There are 3 nested groupings, the coarsest first. Each group lies inside one group of the grouping before and may be the whole of it. The rows also spread widely along 11 directions, which tell nothing about the answers.
In the rows, zero is written as 128.
Known rows, each followed by its group in each grouping:
[ 93 166 117  88 133  95 152 106  87  94 139 201  78 117 133  89 129  50
 122 133  96 152 114  99 131  98 156 177 114 134] : Bafi zuniz K682
[192 101 141 134 162 149 128 123 188 131 192  77 184 111 101 141 128 123
 196  76 109 141 119 131 107 151 151  78 143  92] : siza Bulid K564
[115 100 170 102 139 133  83 131 158 124 174 157 179  74 155 131 144  93
 159  71 101 153 153  99  94 125 150 145 130 135] : siza kuvo K252
[150 150 130 119 127 155 190  81 113  55 184 154 104 156 127 101  69 104
 157 108  95 164 118 106 124 105 135 136 140 129] : Bafi dusan K458
[131 140 104 130 107 115 140  98 141  83 123 121 106 138  99 147 132 187
 206 130  99  71 104 156 140  94  92  48 123 161] : Bafi pugof K532
[121 136 151 105 155 133 130 122 118  73 139 148  99 134 190  75 108  50
 132  92 126 166 159  96 115 133 185 173 112 119] : Bafi dusan K98
[158  93 134 136 138 156 167 117 136  74 166 100 119 172 130 113 107 111
 166 110  92 154 130 117 108 129 123 119 141 103] : pavep pivi K142
[130 144 131 106 144 126 156 133 119 180 197 195 168  81  74 124 148  58
 156 115  94 114  66  97 158 127 153 167 139 131] : Bafi pugof K876
[ 73  61  87 137 185 142 112 176 112 127  98 179 115 165 133 147 131 206
  97 107 150 102 151  98  96 147 121 164 142 130] : siza Bulid K547
[139 192 121 113 148 129 137  82 104  92 135 131  90 104 135  95 131 106
 135 104 100 148 104  98 135  74 150 118 110 128] : siza kuvo K140
[ 91 133  77 110 122 117 146 123  75  97 100 153  60 149 112 114 152 151
 138 156 103  81  88 116 144  91  85 128 133 151] : pavep noz K889
[123 128 205 111 106 110 126 122 153  89 158 144 153 168 127 111 137 109
 169 106  91 120 116 114 136 106 184 126 140 124] : pavep noz K16
[158 155  86 105 127 129 157 110 111  77 144 123  97 124 137 101  99  88
 183 123 124 119 114 138 134 122 106 112 126 131] : Bafi zuniz K70
[120 158 160  96  96 117 182 111  99 111 154 188 124 191  76 119 140  98
 161 166  87  76  46 119 178  79 132 138 172 142] : pavep pivi K534
[126 121 100 127 144 115 121 108 151  86 121 123  98 122 143 121 100 205
 162  90 131 131 157 115 103 127 110  86  97 142] : gev Sitok K879
[163 124 125 120 166 146 134  79 172 104 176 106 150 105 106 139 108 155
 163  96 110 154 119 129 103 125 118  98 127 115] : Bafi Vifa K828
[152 165  98 146 192  65 176 119 142 126  96 108  57 164  85  93 139 153
 132 123 123 128 109 139 138 126 195  88  96  77] : Bafi Vifa K110
[105 170 128  95 124  92 102 102 150 125 136 186 134  71 144 107 100 166
 164  88 143 113 142 108 122 118 143 122  87 163] : gev Gikig K736
[111 101 130  89 138  87 149  98 142  76 145 152  87 139 107 124 145 100
 133 137  71 182 125 128  76  89 118 119 131 120] : rumo kela K516
[173  99 119 101 174 171 139 125 132  77 144  76 131 180 162 123 117 101
 140 121 143 139 128 131 101 138 104 129 158 103] : rumo kela K797
[150 102 131 102 191 131 148 117 118 128 135  82 109 153 102 139 184  66
 103 149 103 151  76 128 120 117 136 135 159  83] : rumo Koluv K815
[122 184 103 111 138 149 128  94 100  99 115 140  90 115 145 107 119 161
 138 112 136  99 103  93 151  98 107 128 109 155] : gev Sitok K895
[139 115 149 110 148 100 140 101 162 105 159 141 131 130 106 124 115 129
 147  98 107 177 133 120  95 122 168 109 119 108] : rumo Koluv K756
[113  72 183 130 154 155 137  90 154 112 196 160 175 140  91 170 147 134
 128 103  55 173 109 104  95 108 134 144 162 117] : Bafi Vifa K933
[ 91 102 110  92 112  94 154 149 117 107 149 219 127 162  96 138 110 149
 174 133 112  95 108 131 117 113 108 135 156 153] : siza Bulid K341
[100  95 179 106 149 146 133 117 130 136 153 170 168 178  97 164 156 153
 111 142 104  97  76 106 133 104 123 153 181 133] : gev Sitok K715
[120 172  97 108 175 130 140 109 117 150 119 175 111 122 102 112 115 164
 108 128 168  90  85 107 163 117 147 150 127 132] : Bafi dusan K98
[ 95  94 124 144 171 112 140 120 134  96 112 148  83 155 113 118 141 183
  99 101  99 173 152  92  89 112 163 127 107 113] : rumo kela K797
[109 158 157  78 161  74 132 117 152 133 115 188 126 161 104 132 134 165
 105 146 140 111  95 135 122  87 172 137 151 123] : siza kuvo K252
[159 132  96 149 155 107 156 102 170 109 158 105 101 115  85 100  89 198
 155  85 110 170 137 116 102 131 160  79  89  98] : pavep noz K16
[135 106 116 182 168 182 169 114  89  64 137  82  64 162 137 102 132 111
 127  88  75 163 140  80 129 126 154 125 120 103] : Bafi dusan K458
[146 130 116 133 163 162 167  90 108 129 168 130 123 127  71 137 140 133
 119 117  90 155  72  90 136 102 125 127 146 113] : rumo Koluv K815
[140 142 114 111 177 143 138 113 136 100 105 124 112 180 137 122 100 174
 122 133 176  93 113 135 141 126 134 126 144 123] : Bafi dusan K98
[112 122  96 139 168 165  97 100 117 113  81  89  92 132 131 137 162 201
 107 131 134  91 117 110 136 106  92 109 120 136] : pavep pivi K534
[ 96 128 160 136 135 175 141 105  97 125 167 195 142 134 110 117 130 132
 104 102  87 140 104  52 143 100 150 185 139 141] : pavep pivi K534
[114  96  45 124 207  96 146 173 132 172 110 161  94 127 104 127 118 168
 105 133 165 113 131 129  99 168 132 153 116 106] : Bafi pugof K532
[136 115 147  71 154 142 110 120 144  89 124 109 142 167 170 141 126 124
 138 139 150 105 116 141 109 125  94 140 161 130] : gev Sitok K895
[ 88 128 118 108 144 127 167 130  79 102 155 200  79 130 136  92 113  88
 104 111  88 172 119  65 109 114 140 198 119 129] : gev Sitok K895
[118 157 147 146 130 152 152  90 111 112 161 173 133 127  86 121 126 143
 137 100  87 127  95  81 157  94 165 136 130 138] : Bafi zuniz K70
[129 125 115 135 207 121 124  97 148 143 142 104 105  79 116 118 145 142
  89  89 107 190 137  90  91 129 163 134  93  94] : gev Gikig K736
[116  85 174 130 134 148 116 139 153 114 176 164 171 132 139 114 111 144
 150  66 102 153 158  80 102 144 177 158 130 123] : pavep noz K889
[130 160 156  69  90 100 116 154 133 141 150 182 176 139 123 110 130  92
 202 133 151  33  76 135 177 125 140 142 154 155] : pavep noz K16
[153 128  80  81 134 125 150  96 142  78 138 127 110 146 113 135 100 164
 169 148 137 115 103 156 104 102  58  87 143 140] : rumo kela K797

New rows, each followed by its group in each grouping:
[146 179 160 115 134 129 167  48 149  94 165 149 132 156  56 143 125 181
 144 130  81 135  61 120 138  55 143  83 153 127] : siza Bulid K564
[154  89 151 107 139  97 190 117 188 102 200 160 151 166  74 133  83 129
 181 119  96 163 116 154  99 132 158 100 154 102] : Bafi dusan K98
[169 114  53 130 158 157 155 197  76 139 131  97 107 149 144 102 129  84
 187 115 155  60 104 125 158 168  99 127 154 113] : siza kuvo K252
[165 156 134 104 130 124 130 123 132 159 159 109 148  96  99 110 171  47
 191 129 120  74  64 125 172 122 134 115 136 119] : pavep pivi K142
[108  81 147 137 172 154 118 138 148 160 154 148 166 128  99 157 146 185
 114  96 115 124 112  83 116 139 139 149 141 122] : gev Sitok K895
[122 182  69 127 167 100 134 107 127 149 108 161  89  82  98 109 124 182
 130 114 146 104 108 112 150 117 144 111  82 140] : Bafi pugof K876
[135 124 134 118 170 169 145 111 107  64 127 111 106 179 172 116 120 103
 109 124 117 149 132 111 118 120 131 162 141 120] : Bafi pugof K876
[129 124  67 111 182  88 114 138 144 163  94 120 105 111  87 148 159 187
 134 141 149  83  91 151 122 116 108  86 128 116] : siza kuvo K140
[ 84  53 127 101 177  75 141 154 152 135 136 179 110 147 112 139 134 138
  98 131 107 168 141 118  63 142 141 159 133 103] : gev Sitok K715
[126 109 159  70 116 103 130 148 126  87 134 136 128 183 157 109 142  61
 172 148 116  96 110 146 127 124 133 145 165 124] : pavep noz K889
[125 133  75 131 173 155 147 116  78 139 172 139  96  69  91 113 171  63
 121 101  74 154  82  77 127 109 119 146 122 115] : siza Bulid K547
[156 135 132 137 169 150 142 105 144  90 152 115 112 134 137  92 100 138
 128  69 122 185 156  83 101 127 173 129 107 104] : rumo kela K516
[157 131 113 111 196 147 104 130 155 143 138 113 155 116 133 127 124 145
 131  90 170 118 127 114 116 151 149 136 134 107] : siza Bulid K341
[113 114 120 167 187 167 132 131 115 135 115 125 118 155 111 138 153 186
  96 105 122 111 116  86 138 126 157 143 129 119] : Bafi pugof K532
[118 104 108 159 179 165 115 156 118 157 127 138 135 114 125 116 140 147
 136  80 147  91 128  84 155 160 163 145 120 123] : Bafi dusan K98
[133 128 160 116 140 161 136 109 113  66 141 120 128 171 162 121 134  89
 144 118  98 127 121 116 135 110 137 143 145 133] : Bafi pugof K876
[144  99 113 139 209 123 148 122 150 138 154  97 110 118 103 130 155 105
 102 110  97 182 124 115  91 139 167 134 119  80] : Bafi pugof K532
[143 107  96 130 225 169 154 135 106 141 169 120 111 118 143 107 128  60
  66 102 119 200 129  78  89 157 160 207 126  80] : Bafi pugof K532
[ 92 107  80 119 123  90 157 128 125 115 147 201  99  99  88 133 117 154
 166 126  84 127 121 125 111 114 102 117 110 154] : Bafi pugof K876
[144 145  76 110 156 192 100 134  89 150 123 120 149 101 136 128 148 133
 155 115 174  43  81  99 171 133  72 140 144 156] : rumo kela K797
[ 97 107  80 134 134 131 166 108 117 125 171 215 108 102  85 116  79 185
 129 106  99 161 124  77 100 115 103 154 110 142] : pavep pivi K142
[168 123  85 109 213 132 178 122 105 136 134  83  95 178  93 130 160  81
 108 168 123 119  57 149 133 130 108 141 168  75] : Bafi Vifa K110
[157 141 201 120 148 149  98  78 186  96 160  95 182 121 133 139 139 123
 152  88 112 143 129 123 124 113 181 105 134 115] : Bafi zuniz K70
[167 165 139 118 150 115 147 120 163 132 138 133 144 150 100 111 106 153
 178 110 163  76  98 140 169 132 175  90 132 120] : Bafi dusan K98
[135 170 130 109 141 105 140 117 156 126 126 178 143 147 105 125  94 192
 159 120 159  79 108 134 154 122 157 112 124 145] : Bafi pugof K876
[102  90  94 111 181 124 133 156 109 137 149 168 111 113 118 121 151  85
 111 109 107 152 122  97  94 138 136 169 134 108] : siza Bulid K547
[172 127  73 124 168 126 166 155 105 105 107  69  83 177 127 107 138  80
 164 148 145  83  99 157 152 151 124 107 145  94] : Bafi zuniz K70
[102 150 172 127 153 150 101  95 113 105 124 142 129 118 140 117 168  99
 104 104 100 131 116  84 144  96 176 162 125 130] : Bafi zuniz K70
[158 149  91 131 188 132 143 121 138 185 130 135 144 131  59 137 122 204
 118 114 175  93  74 107 156 139 154 112 133 107] : rumo Koluv K756
[172 158 107 140 167  98 191 130 119 114 150 112  81 151 104  77 123  70
 167 105 101 142 106 122 142 142 183 113 111  81] : Bafi Vifa K110
[166 157 134 101 177  94 151 110 161 162 132 104 124 147  67 125 159 122
 126 159 135 102  62 146 150 114 160 104 143  86] : pavep pivi K534
[142  92 157  90 170 145 110 101 172  99 137  99 171 184 109 183 149 175
 136 145 130 102  97 159 103 102  97 101 188 117] : siza Bulid K341
[ 88 102 133 107 111 134 122 119 135 102 135 205 150 157 104 151 113 213
 154 119 124  88 119 108 121  96  93 128 150 172] : rumo kela K516
[120 140 162 120 103 163 109 102 148 102 176 199 192 119 133 138  77 202
 178  68 121 111 134  89 127  99 130 124 139 171] : siza kuvo K140
[129  98 179  99 146 138  98  93 164 120 183 106 178  87 133 152 164  86
 156 100  81 155 120 119  98 117 123 121 138 125] : gev Gikig K736
[102  95 115 133 199 123 118 102 145 135 141 137 113  89  98 141 157 148
  92 106  92 177 128  99  88 123 142 143 111 105] : Bafi Vifa K828
[126 187  91 128 163 119 155 110 115 140 130 184 104 128  80 105 103 193
 125  99 145 110  96  89 151 108 165 128 116 129] : siza Bulid K341
[135 129  69 116 145 125 136 148 126 124 126 155 121 135 110 127 110 182
 177 110 155  70 111 130 134 132 105  97 132 141] : siza Bulid K547
[114 182 194  76 122 106  86  59 198 114 161 193 178  75 130 130  97 194
 147  83 134 143 131 103 109  90 161 121 102 160] : gev Sitok K895
[126 180 160  83 127  98  99  93 168 133 136 160 151  91 121 126 132 159
 163 109 140  92  99 120 142 102 144 107 113 153] : gev Sitok K895
[176 123 124 131 192 178 135 113 137 112 179  77 141 114 155 113 122  71
 132  86 119 174 135 102 105 150 153 149 127  94] : Bafi pugof K532
[140 158 150 106 179 140 149 127 126 148 140 168 157 189  90 132 123 164
 106 126 159  87  74 106 157 116 175 158 172 111] : siza Bulid K341
[120 102 114  78 118 123 131 108 152  83 158 182 144 138 125 140  89 165
 168 125 127 131 134 134  87 109  75 124 146 157] : rumo kela K516
[115  80 120  96 150 163 134 143  87  88 142 119 116 178 156 122 143  70
 115 151 109 125 102 113 113 124  86 185 172 119] : pavep noz K16
[100  64 142 143 149 170 124 150 120 131 156 174 164 137 122 142 122 167
 131  76 116 137 142  72 114 148 141 164 143 137] : rumo Koluv K815
[108 104  92 132 157  95 148 155 124 117  94 144  88 177  86 139 154 184
 149 132 120  77 105 139 129 117 134  87 138 122] : siza Bulid K547
[111 102  97 146 190 130 119 135 120 125  98 100  81 121 126 118 169 133
 117 113 123 119 127 113 131 135 149 119 111 110] : Bafi dusan K98
[159 189 126 151 163 146 189  89  97  96 158 126  83 150  83  87 134 112
 124  93  78 156  82  78 155  86 191 111 121  96] : siza Bulid K547
[127  99 187 131 116 122 153 120 139  56 139 135 122 198 128 123 120 136
 168  97  83 149 139 114 118 112 170 102 139 121] : rumo Koluv K815
[ 92  77  99 139 199 167 129 122 106 106 127 149 103 141 140 134 123 167
  77 106 117 164 145  83  87 136 116 183 129 117] : Bafi Vifa K828
[141 159 137 125 156 105 169 105 159 105 156 173 119 154 110 104  76 167
 133  99 126 159 137 114 112 122 193 130 111 115] : Bafi pugof K532
[144  78  90 135 154 160 121 154 111 102 128  71 117 133 143 142 159 123
 179 113 107  97 124 133 120 133  79  92 148 124] : siza kuvo K252
[133 112 109 131 213 125 117 128 160 134  83  95 107 163 122 135 138 198
  98 129 175 101 125 139 127 141 156 110 130  98] : Bafi dusan K98
[148 124  59 146 175 171 173 118  97 144 190 144 110  75  93 112 104 101
 136  96 111 154 103  80 127 146 115 156 122 116] : Bafi dusan K458
[138  99  81  95 186 193 134 112  96 108 170 133 137 115 148 137 111  90
 115 129 132 143 104 108 101 140  59 190 161 125] : Bafi Vifa K828
[126 117 158 107 152 115 102 106 173 155 169 148 180  78  88 151 164 120
 167 104 102 113  97 124 128 123 142 115 132 127] : Bafi Vifa K828
[148 160 134 118 162 213 103 109  80  90 112 113 139 165 191 107 109 129
 114  97 182  94 120  76 160 128 131 171 145 141] : rumo Koluv K756
[123 130 102 113 180 133 129 122 151 185 146 175 168 109  69 162 130 194
 118 131 149  85  80 120 144 127 125 141 142 135] : Bafi pugof K876
[109 100  93 144 198 165 128 128  85 132 114 109  97 133 119 135 178 121
  96 125 107 116  98  95 135 129 111 158 138 112] : Bafi Vifa K828
[125 128 154 144 109 134 147 102 149  79 145 154 141 166  94 140 105 200
 180 103 101 103 121 123 141 104 147  85 135 145] : Bafi zuniz K70
[ 82 111 106 105 153 135 126  82 138 120 155 206 130  90  98 155 106 192
 108 123 114 143 119 104  96 100  94 155 131 159] : Bafi dusan K458
[ 79 122 154 109 118 141 113 108  98  93 125 196 133 147 134 135 133 149
 126 114 114 113 116  85 132  93 127 156 139 164] : rumo Koluv K756
[155 173 133 120 143 124 204  98 134 123 179 194 139 175  55 118  74 161
 132 129 123 128  74 112 152 107 171 140 154 113] : Bafi zuniz K70
[145 137  92 146 175 110 161 105 148 138 120 109 103 149  46 152 142 236
 133 133 113 107  80 137 132  93 124  57 138 107] : siza kuvo K252
[158  78 123 150 152 162 143  96 166  94 177  82 139 129 109 148 106 187
 168  87  90 161 137 115  88 131 100  71 129 115] : gev Sitok K715
[125 135 105 128 170 115 102 116 168 153 140 153 147  70 107 127 120 174
 141  82 144 132 143 108 120 143 164 120  94 126] : Bafi zuniz K682
[145  77 124 131 137 184 135 127 142 107 197 135 173 114 132 144  97 116
 182  87 111 129 135 110 110 154 101 137 153 135] : Bafi dusan K458
[134 102  96 106 162  94 159 172 119 134 120 134  99 163 113 119 141  79
 157 151 139  80  99 151 138 155 135 136 153 108] : Bafi dusan K458
[154 142 156 133 152 122 149 127 132 121 150 104 131 150 101 113 165  64
 162 113  94 119  94 118 162 125 189 112 138  96] : Bafi zuniz K682
[186 176 149  94 157 158 138 106 140 161 203 146 188  85 111 106 106  68
 153  82 147 144  85  89 150 139 172 157 137 112] : rumo Koluv K815
[121  83 121 134 157 148  82 142 153 128 117  84 141 103 149 149 162 170
 163  90 128  96 140 115 114 148 105 100 116 134] : gev Sitok K895
[106 139  94  88 136  87 119 135 135 183 132 192 132  81  82 126 147 138
 151 143 143  73  83 125 142 124 114 135 123 144] : pavep pivi K534
[154 180 136  88 168 137  97  74 146  83 129 104 120  87 178 100 118  83
 123 106 147 158 140 122 112 113 153 140 104 120] : Bafi zuniz K70
[142  93  82 148 191 125 157 169  98 138 124  91  81 143 109 116 172  89
 126 120  96 135 104 114 121 135 142 123 136  83] : siza kuvo K140
[149 134 145 112 135 121 191 111 138 142 166 164 146 191  47 138 123 143
 148 163 107  91  44 129 158  99 131 125 177 113] : pavep pivi K142
[149 118 194 115 181 134 161 141 145 143 161 139 169 206  89 134 155  94
 113 126 111 127  75 111 137 124 205 156 188  78] : siza Bulid K564
[119 119 142 107 160 161 119 118 113  73 151 157 125 134 194 105  95 103
 111  84 117 188 165  82  81 116 143 183 131 127] : siza kuvo K140
[101 104  74  98 136  61 134 158 134 117 102 176  91 126 116 122 123 146
 188 137 138  78 129 158 117 143 102 107 114 142] : Bafi Vifa K828
[147 123 115  97 129 144 137 146 111 120 136 132 141 165 119 127 145 100
 180 138 140  58  83 131 157 124  96 124 168 139] : rumo kela K516
[123 100 120 104 157 138 108  99 158 114 170 137 147  85 128 152 130 126
 144 112 102 155 134 127  82 121 104 129 125 136] : Bafi pugof K532
[163 178 175  85 149 150 150  71 135  86 158 121 149 185  98 139 141 116
 136 143 113 107  55 135 150  68 138 108 182 118] : siza Bulid K547
[120 110  85  80 179 105 161 130 116 124 144 172 103 139 108 126 115  90
  92 162 131 156 102 132  95 127 116 181 151 106] : Bafi zuniz K70
[123  75 148 105 188 104 153 182 132 153 129 145 140 203  97 147 167 110
 107 151 122 108  90 137 117 134 161 155 189  84] : siza kuvo K252
[162 166 165 137 114 114 144  78 184  88 165 130 152 125  90 121  96 177
 198  82 105 133 126 130 138 104 180  60 111 129] : Bafi zuniz K70
[165 161 186 117 128 128 158  93 155  82 174 133 140 161 114  94 111 103
 167  83  99 161 122 100 133 103 193 110 129 111] : rumo kela K516
[101  68  84 105 200 112 114 134 134 111  84 101  89 167 111 171 185 168
  94 162 124 112 110 157  84 110  84 107 156 108] : siza Bulid K547
[154 147 148 113 172 105 137  86 161 112 154  95 116 111 122 113 136 111
 134 105 101 174 121 124 104 115 165 105 110  98] : gev Gikig K736
[102  83 175 132 153 122  98 148 161  94 126 142 149 153 183 118 109 163
 140  68 132 142 194  99  88 155 179 143 113 127] : gev Gikig K736
[124  57 139  90 147  95 123 149 186 108 162 149 150 141 135 127 103 138
 154 108 120 165 163 139  57 156 138 137 136 106] : pavep noz K889
[155 127 194 126 169 175 124 113 159 132 198 141 192 118 137 110 113  81
 137  64 124 160 131  81 133 145 210 165 139 106] : Bafi dusan K98
[167  91 115 131 181 143 186 123 136 111 170  87 108 184  80 123 125 130
 118 131  91 167  93 121 105 129 138 125 160  70] : pavep noz K889
[121  63 117 139 173 142  75 135 165 149 154 110 163  57 132 153 169 128
 166  73 109 136 153 116  95 164 120 116 111 120] : Bafi Vifa K933
[144  99 139 109 149 101 155 117 185  71 166 150 125 150 140 105  60 138
 170  91 127 180 173 140  77 146 165 112 119 109] : Bafi dusan K98
[142 126 160  97 160 167  96 107 149 152 194 145 200  74 124 145 142 102
 137  92 115 140 103  96 115 115 131 154 156 128] : siza kuvo K252
[ 93 152 110 101 149 130 160 121  68  92 106 193  80 183 135 106 123 119
 111 151 126  93  91 104 151 103 121 181 148 144] : Bafi Vifa K828
[121  97  97 190 204 180 145 123 120 142 121 108 110 150  85 146 139 217
  92 100 123 118 116  85 138 137 146 126 133 107] : Bafi dusan K458
[136 115 179 120 153 142 115  91 176  91 162 137 166 140 132 144 106 177
 132  84 104 173 144 110  86  97 159 116 140 118] : siza kuvo K140
[139 150 158 149 138 176 120 126 112 128 120 135 164 175 116 129 129 187
 153  88 155  58  98  82 188 125 170 120 144 141] : rumo Koluv K756
[147 169 146 102 132 103 139 118 150 125 161 173 152 116 117 102 106 112
 191  98 136 100 108 121 152 132 171 125 119 133] : Bafi Vifa K828
[128  78 126 147 215 140 151 160 108 148 140 107 110 148 113 116 181  59
  95 112  95 156 111  93 120 161 177 176 139  69] : Bafi Vifa K828
[140 119 107 148 121 135 136 148 144 123 112 129 133 172 105 125 104 224
 193 112 154  47 122 127 160 142 125  80 129 140] : pavep pivi K534
[124  87 160 101 167 120 126 133 166 111 104 131 148 222 104 161 145 198
 115 148 149  93 109 143 115 115 134 117 177 115] : rumo kela K516
[162 128  87 118 154 144 137 119 150 143 173 131 161 105  78 145 112 173
 183 100 136  99  92 127 130 133 102  91 143 128] : siza Bulid K341
[118 123 167 125 123 180 108 149 114  94 136 177 179 179 178 125  89 172
 159  78 151  80 143  86 143 124 148 158 158 157] : siza kuvo K140
[119  84 118 133 175 139 118  96 138  81 101  74  87 149 118 148 178 169
 116 125  91 150 126 124  93  97 103  86 127 113] : rumo kela K797
[138 183 176  80 150  90 153  84 157 124 159 178 142 143  86 124 124 137
 119 133 113 145  81 124 127  72 180 127 150 115] : siza kuvo K252
[151 114 163 106 128 187 128 100 128 121 175 110 180 149 105 155 158 102
 161 141  99  87  66 121 155 104  89 126 182 133] : pavep pivi K534
[123 119 195  71 178 127 139 110 154 140 154 157 171 187 104 157 151 121
  79 158 124 127  66 120 118 104 150 180 189 107] : gev Sitok K895
[144 141 120 138 147 142 112 149 102  84  81  79  95 171 175 104 147 129
 170 105 140  71 131 123 154 120 140  96 130 127] : siza kuvo K140
